There are 3 ways to turn a row about zero (a turn may also mirror it). The second row of each pair is the first, turned, with some noise. The first 21 pairs use one turn. New pairs use 2 turns, one after the other, and a turn may come again.
Known pairs, each followed by its turns in order:
-.26  .01  .05 -.01  .44  .21
-.08  .36  .11  .10 -.17  .34 => Z359

 .29  .28  .15  .31 -.08 -.05
 .44 -.14 -.12 -.18  .06 -.16 => Z466

-.02 -.18  .25 -.19 -.27 -.19
-.27 -.16 -.27 -.01  .24  .04 => Z466

-.31 -.13  .25 -.09 -.21  .12
 .25  .20  .29  .03  .25 -.02 => Z359

 .12  .18  .20  .26 -.12  .19
-.29  .00  .01  .13 -.15 -.29 => Z975

 .01  .43  .19  .08 -.08 -.16
 .27 -.17  .13 -.13  .33 -.13 => Z466

-.18 -.07 -.01  .03 -.20  .14
 .18  .10  .20 -.04  .00 -.14 => Z359

 .21  .01 -.15 -.24  .50 -.05
-.06  .32  .14  .30 -.09 -.40 => Z466

-.08 -.05  .15 -.03  .06 -.24
-.14  .08 -.01 -.12  .21 -.10 => Z466

-.11 -.17 -.18 -.03  .03  .13
 .07  .11 -.03 -.24 -.04  .11 => Z975

 .21 -.19 -.37  .24  .02  .00
-.03  .30 -.12 -.23  .30 -.13 => Z975

 .09 -.27  .18  .27 -.08  .00
 .03  .10 -.34 -.26 -.06  .07 => Z466

-.19  .11  .01 -.25 -.01  .29
-.04 -.17 -.14 -.13 -.29  .20 => Z975

 .17  .16 -.07 -.25 -.01  .16
-.02 -.19 -.33  .00 -.02  .06 => Z975

 .04 -.10  .11  .45 -.06 -.13
-.23 -.01  .10  .27  .02 -.33 => Z359

 .21  .02 -.31 -.18 -.08 -.18
 .08  .09 -.27  .04  .30  .19 => Z975

 .14 -.16  .26 -.33 -.16 -.20
 .02 -.09 -.10 -.13  .49  .07 => Z359

 .08  .06 -.13  .27  .04 -.09
-.17  .10  .09 -.05  .24 -.12 => Z975

-.06  .21  .09  .29  .01 -.06
 .24  .01  .10 -.27  .08  .00 => Z466

-.26  .00 -.05  .03 -.07 -.02
 .06 -.02  .25  .00 -.05  .04 => Z359

 .26  .11 -.05 -.32  .01  .07
 .14 -.07 -.34 -.19  .05  .14 => Z359

New pairs. What belongs after each?
 .06  .30  .03  .05 -.11  .40
-.34 -.20  .19 -.13 -.07  .24 => Z975 Z466

-.20 -.46  .04 -.23  .12 -.09
 .11 -.02 -.51 -.02  .17 -.13 => Z975 Z359

-.04 -.11 -.06  .36 -.14  .22
-.06 -.36  .04  .21  .18 -.05 => Z359 Z359

-.25 -.05 -.07  .14  .26 -.13
 .24 -.09 -.01  .14  .17  .27 => Z466 Z359

-.41  .06 -.25 -.02 -.11  .11
-.08 -.10 -.16 -.07 -.44  .13 => Z975 Z975

-.38  .16 -.17 -.06  .08 -.01
-.01  .06 -.12  .13 -.35 -.22 => Z359 Z975

 .19 -.28 -.07  .27  .02 -.23
-.09 -.11  .43  .03  .09  .17 => Z359 Z359

-.08  .00 -.08 -.08  .10 -.45
 .21  .04  .18 -.23 -.32 -.01 => Z359 Z975

 .26  .17 -.28 -.12  .13  .16
-.03  .25 -.32 -.07  .00  .23 => Z359 Z975

 .17  .14  .11  .21 -.18  .03
-.05 -.05 -.03 -.26 -.15 -.19 => Z359 Z466

 .18 -.32  .00 -.37  .19 -.06
-.09 -.23  .37  .22 -.27 -.02 => Z466 Z359

-.05  .01  .04 -.16 -.31 -.04
 .15  .10  .10 -.27 -.05 -.05 => Z466 Z975

-.24  .45 -.02  .11  .10 -.09
 .11  .24 -.27  .15  .30 -.16 => Z466 Z466

.25 .07 .03 .13 .18 .01
-.07 -.28 -.17  .00  .01 -.06 => Z466 Z359

-.11  .26 -.03 -.04  .13 -.11
 .11 -.18  .13  .16 -.02 -.15 => Z466 Z975

-.30 -.01 -.10 -.10 -.02 -.09
 .23  .23 -.11  .02  .03  .00 => Z975 Z359

 .20 -.17 -.50  .02  .22  .15
 .39 -.28  .19 -.29  .13  .09 => Z359 Z359

-.09 -.13 -.12  .25  .06  .21
 .15 -.25  .05  .18  .11 -.01 => Z359 Z359

 .40  .18  .30 -.03 -.09 -.19
-.47 -.21 -.13 -.19 -.10  .06 => Z466 Z359

 .06 -.22  .21  .36  .06  .03
-.11 -.22  .24  .32 -.09  .11 => Z359 Z359

-.03 -.07 -.32  .04  .01 -.27
-.29 -.10 -.06 -.10  .26  .10 => Z466 Z466

 .18 -.07  .10  .12 -.09  .40
 .13 -.25  .18 -.05 -.01 -.35 => Z359 Z466

-.10 -.34  .03  .01  .09 -.17
 .23  .02 -.18  .11  .15 -.21 => Z975 Z466

-.03 -.02 -.05  .11 -.24  .08
-.15 -.14 -.08  .01  .20 -.03 => Z359 Z359

 .13 -.24 -.13 -.11  .16  .14
-.04 -.17 -.21 -.24  .03  .12 => Z975 Z359

-.34  .26 -.18 -.22  .13  .17
 .30  .34  .10 -.31  .09 -.04 => Z975 Z359

 .02 -.22 -.11 -.06 -.06 -.10
-.02  .02  .08 -.07  .15  .21 => Z359 Z359

-.16  .02  .25  .46 -.25  .18
 .05 -.02 -.10  .59 -.18 -.01 => Z466 Z466

-.16 -.22 -.09  .02 -.05  .36
-.06 -.35  .06  .25  .16  .01 => Z975 Z466

-.08 -.04 -.11  .15  .15 -.29
 .11  .30 -.03  .06  .17 -.07 => Z975 Z466

-.13 -.11  .32 -.05 -.38  .21
 .21  .17 -.05  .01  .10 -.46 => Z359 Z466

